There are 4 ways to turn a row about zero (a turn may also mirror it). The second row of each pair is the first, turned, with some noise. The first 44 pairs use one turn. New pairs use 3 turns, one after the other, and a turn may come again.
Known pairs, each followed by its turns in order:
[37 -50 -61 2 -19 -12 20 -8 23 41]
[-7 19 -13 14 -57 -70 -16 37 -10 -23]  (1)

[-4 34 -23 -37 3 -26 -8 35 61 -10]
[-13 21 38 60 -10 -42 -14 31 25 -10]  (0)

[31 11 81 21 -13 21 -13 -32 12 3]
[1 52 63 -7 -18 6 -24 9 41 28]  (3)

[-55 -60 -19 11 29 18 4 14 -29 -9]
[34 -40 -21 32 -5 52 11 -37 -4 -23]  (0)

[59 1 16 37 -30 23 -81 18 -21 -10]
[-20 3 41 -78 -25 -27 -11 -30 54 -22]  (3)

[-1 -10 10 -38 37 4 53 29 -22 36]
[10 65 -27 1 19 -15 -32 -34 27 3]  (1)

[31 -19 -3 80 56 -11 -18 81 -36 20]
[4 -45 7 -40 6 -66 91 -12 45 40]  (3)

[25 -36 -6 -15 20 -72 20 18 -5 13]
[12 2 -31 45 5 -42 -42 -28 -27 27]  (0)

[11 -35 42 57 -2 18 -25 -6 36 -45]
[18 -21 -64 -2 -41 -6 9 -54 5 -36]  (2)

[32 22 -7 -14 -14 14 81 -19 -47 -2]
[24 -24 -43 52 -22 1 -46 -10 35 39]  (3)

[49 1 -26 -2 24 -13 -20 -2 9 -12]
[5 23 -20 13 34 -16 -22 31 -16 -11]  (0)

[4 -29 4 81 -18 33 -11 25 65 -10]
[14 12 -57 38 -9 -35 39 -78 12 -26]  (2)

[1 -54 1 -38 0 81 -8 -9 -9 9]
[34 -2 -59 -9 -21 19 71 10 14 -27]  (0)

[-12 -27 -24 -10 32 13 5 -13 7 -37]
[-38 6 15 -15 -10 10 -21 23 38 -5]  (1)

[4 30 -12 37 -55 -39 8 -32 5 43]
[17 -17 -41 1 -5 -36 49 24 -58 9]  (1)

[-14 6 5 -3 -81 -45 1 24 15 -6]
[8 1 -20 -29 0 -79 9 21 28 29]  (2)

[-6 28 15 -38 11 12 17 -1 6 -5]
[30 12 -1 -31 16 8 -2 -9 28 6]  (1)

[77 3 3 -4 5 -3 36 -17 -28 23]
[26 -8 -15 5 31 -67 -46 3 -4 16]  (1)

[-59 26 -33 -11 -10 10 6 -26 29 24]
[-9 2 2 36 -16 -6 -14 10 -71 -22]  (3)

[-9 18 -15 50 56 14 -1 -10 1 -20]
[-5 -12 14 2 -7 36 45 -38 -35 -18]  (2)

[-1 18 20 9 0 -41 28 4 12 1]
[-3 14 -18 16 -20 14 23 32 10 13]  (3)

[-12 -11 6 30 18 -57 22 18 23 23]
[-21 19 -23 10 -4 0 62 27 -7 27]  (3)

[58 0 12 -35 -18 17 -11 11 17 2]
[-2 18 -28 -12 1 -55 16 29 14 -4]  (0)

[-2 -2 2 -6 -17 -29 -35 15 49 24]
[45 22 -28 14 5 -38 14 31 -1 -4]  (2)

[45 -56 28 -5 20 -6 -16 5 -35 8]
[-9 17 35 51 18 -20 -49 1 -10 14]  (1)

[-8 74 -19 21 15 18 -57 25 5 4]
[-9 -16 7 32 4 -25 36 8 -84 -3]  (2)

[-12 -12 -53 28 -6 31 -6 -35 -16 81]
[35 -5 -21 -26 -61 57 -23 42 -21 17]  (0)

[-35 62 6 -14 55 31 -11 -5 59 -15]
[-21 42 44 47 20 37 34 40 50 13]  (0)

[-62 -34 20 28 5 44 0 -28 -18 22]
[-10 6 -50 0 15 46 -10 -45 -14 48]  (2)

[-78 25 7 13 14 16 -78 -30 39 -1]
[-59 -36 30 35 -5 66 30 53 7 -2]  (0)

[4 -20 -32 35 50 80 -22 -36 8 41]
[-43 -25 21 40 -14 -60 36 -13 75 10]  (1)

[-2 -2 -33 -28 -31 4 7 6 -13 -1]
[-21 -9 10 3 31 -17 -7 22 22 12]  (2)

[60 -13 -16 -2 -7 3 34 53 -52 -56]
[-63 -41 43 15 -50 -13 -2 1 56 -23]  (2)

[-29 12 -22 78 23 7 -64 13 1 11]
[-62 -44 19 28 0 0 57 -28 -15 -32]  (1)

[12 19 -12 -9 -7 -44 -81 81 -3 -67]
[-16 -63 30 47 70 -61 -24 29 14 -51]  (0)

[-10 -21 32 -81 -32 1 20 -21 45 14]
[69 58 22 -21 -34 12 1 29 16 34]  (1)

[-37 2 8 2 1 -19 -51 -18 32 -81]
[-66 -14 33 42 43 13 25 3 -23 -51]  (0)

[8 22 31 -20 -15 -15 -19 15 -10 2]
[-11 -13 13 -23 -15 24 -9 28 13 0]  (3)

[22 3 18 -2 2 -1 19 12 0 8]
[1 16 20 1 -21 -8 -15 -5 8 -8]  (2)

[-2 -25 -49 -29 -26 42 52 -18 8 52]
[-43 -17 -24 64 23 -21 -47 -36 -31 13]  (3)

[3 -40 12 -22 -6 5 3 -24 7 17]
[-18 20 1 2 34 20 -17 -13 -8 19]  (3)

[-24 -7 -51 -71 -3 30 61 50 -54 -40]
[26 -105 -49 43 24 42 -25 -28 -3 -17]  (3)

[36 -21 12 -9 -8 38 -38 1 38 60]
[38 0 48 37 -36 -49 21 -25 11 4]  (1)

[-9 -79 3 6 38 4 -29 17 4 45]
[10 33 -48 54 -13 55 11 16 29 6]  (2)

New pairs. What belongs after each?
[32 38 65 -20 -18 -21 -18 40 28 -62]
[33 -38 14 20 99 -3 -29 -15 -22 25]  (2) (3) (2)

[-14 4 -35 17 61 16 3 -52 48 3]
[-7 -36 3 -25 9 55 -4 -39 -54 36]  (0) (2) (0)

[-19 -9 -47 -22 7 2 10 60 6 0]
[-20 6 21 -20 16 46 26 22 20 -45]  (0) (0) (1)

[-30 50 12 11 17 33 -1 -42 16 -78]
[32 -18 31 75 13 -23 10 34 6 59]  (0) (2) (1)

[7 3 22 2 -22 -43 -16 40 50 -2]
[-32 1 -32 -4 -30 0 0 -63 18 -13]  (3) (3) (2)

[-81 21 -1 -5 -28 20 -44 -4 14 -10]
[19 -34 60 55 -28 -15 14 14 -8 -27]  (2) (2) (3)

[18 -3 26 10 -18 27 0 -9 2 -62]
[30 26 24 -19 -13 11 12 -25 46 -25]  (0) (1) (1)

[22 -18 -6 -33 -3 -5 81 -3 6 -10]
[-7 6 41 29 -26 34 7 42 47 -9]  (0) (1) (2)

[-43 -8 -6 38 -19 -35 -13 -6 1 -18]
[25 -19 -4 15 1 50 -39 11 -6 -16]  (2) (3) (0)

[1 4 37 -30 -81 66 -5 -36 -5 -11]
[22 -29 10 -44 11 -38 68 -28 -65 -18]  (1) (2) (2)

[1 0 -5 -23 1 24 -18 -38 21 -20]
[-1 13 31 -27 17 -25 -20 17 19 -5]  (2) (3) (1)

[81 2 13 -1 27 -20 -2 17 -19 18]
[-61 37 3 42 31 -13 11 -14 22 -27]  (1) (0) (1)

[38 -27 -32 44 6 -20 6 -18 -1 -26]
[43 -6 4 3 34 25 5 40 37 7]  (3) (2) (3)

[-16 81 -31 -6 29 16 -2 16 0 10]
[44 34 8 31 -21 -59 10 -30 -1 14]  (2) (3) (1)

[23 2 18 -81 -12 -28 -4 -6 9 -14]
[-10 35 24 -60 -5 -16 -37 8 -25 33]  (0) (0) (3)

[41 12 -2 6 53 -8 10 18 -33 41]
[-38 21 -10 -43 -35 -40 24 -20 -13 -4]  (3) (0) (3)

[14 7 -28 -59 14 -29 35 -11 -13 63]
[-30 8 -74 -10 -12 -24 11 -57 12 11]  (3) (2) (1)

[14 -6 42 -54 0 -26 -14 -52 -72 -2]
[9 9 60 35 40 24 -65 45 -1 17]  (0) (1) (0)

[-59 -18 28 7 49 -67 0 -11 19 -1]
[-3 -17 12 75 -17 -9 -45 -39 -43 12]  (1) (3) (1)

[6 -11 19 9 23 2 13 41 -47 9]
[-40 0 25 15 17 -22 37 10 -23 4]  (0) (0) (2)

[-2 -4 -8 23 -9 81 -47 11 -24 -10]
[16 -27 -8 72 32 -25 -17 -16 -46 13]  (2) (2) (3)

[2 15 13 -3 -40 8 0 -17 0 -21]
[-25 8 4 12 14 1 -6 32 -8 -24]  (3) (2) (1)

[-81 2 -75 -17 32 -12 -62 -51 -11 18]
[42 10 -82 37 -32 -41 15 73 -38 -34]  (3) (3) (0)

[-1 -4 13 -27 -21 -34 54 0 3 81]
[-34 33 -7 -48 -15 33 -15 17 46 57]  (3) (3) (2)

[14 -19 -21 -81 -29 -5 -23 16 -3 10]
[-65 29 13 35 -17 -34 13 -7 21 -38]  (1) (3) (0)

[-13 51 -22 55 9 4 19 -23 9 30]
[20 -26 -34 0 -6 -67 4 -36 -14 5]  (1) (3) (3)

[-17 -36 -4 -2 -11 -6 27 18 -5 -43]
[-2 -28 24 -38 4 -39 -5 -1 6 -18]  (2) (2) (1)

[27 -5 -73 -34 12 31 10 24 -13 0]
[-12 -30 -50 -2 -24 34 -4 59 13 -20]  (0) (1) (2)

[66 -1 -29 24 48 -2 4 4 -58 -12]
[-38 -7 -39 -12 -17 -5 -58 -64 -6 -27]  (2) (3) (2)

[48 -30 -12 0 1 9 -11 -47 81 -29]
[28 29 76 -13 18 31 11 14 56 28]  (0) (0) (3)

[15 -9 19 -11 -9 -18 29 1 -27 -81]
[-24 -31 -17 -10 -1 -62 -19 20 50 -15]  (0) (3) (3)

[25 -10 39 -81 -10 47 -39 -2 3 8]
[25 32 45 -17 45 16 -56 -43 22 34]  (3) (3) (1)

[-7 81 25 20 10 -68 -55 -11 9 32]
[2 -28 -58 54 34 3 -2 -46 64 50]  (3) (3) (2)

[-74 16 28 14 -59 -4 -39 1 -19 16]
[17 39 -28 41 69 -13 24 19 -20 -38]  (0) (2) (2)

[47 16 13 19 -8 -2 -15 -2 21 2]
[3 -40 24 -8 -1 -5 -26 -27 -3 -9]  (0) (1) (2)

[-1 -25 -31 6 -51 23 26 2 1 56]
[-34 0 44 -7 -53 -32 21 19 21 21]  (2) (3) (2)

[-17 -53 33 43 1 2 -24 -8 16 14]
[-30 -5 13 34 -9 -12 -35 35 -17 41]  (3) (0) (3)

[-42 54 -25 -23 29 -8 28 -51 -6 15]
[-1 -36 63 15 -36 11 -13 -54 15 -14]  (3) (2) (0)

[-28 12 0 -37 3 18 -50 -41 -8 10]
[-40 42 29 22 -10 12 -4 42 1 5]  (1) (0) (0)

[-58 -44 -7 13 11 -13 11 10 0 -62]
[43 34 26 -9 20 35 68 1 -2 -7]  (0) (0) (0)

[-11 22 -59 -18 0 -1 -11 -38 7 21]
[52 4 -2 11 -3 17 -16 36 39 -23]  (0) (0) (2)

[5 -40 25 20 1 51 -24 -30 -8 -5]
[34 -35 6 33 26 23 -26 8 19 -28]  (3) (2) (1)

[-3 1 -18 -7 31 7 16 -2 27 81]
[49 18 -67 1 -11 -16 10 -35 7 16]  (3) (2) (1)

[34 1 27 20 68 -33 -32 -28 -20 -10]
[29 -10 -40 23 23 -30 -39 -37 -37 42]  (0) (3) (0)

[37 -29 9 14 47 -8 -51 -27 0 13]
[-1 -22 -21 -33 36 -51 10 -9 46 10]  (3) (2) (0)

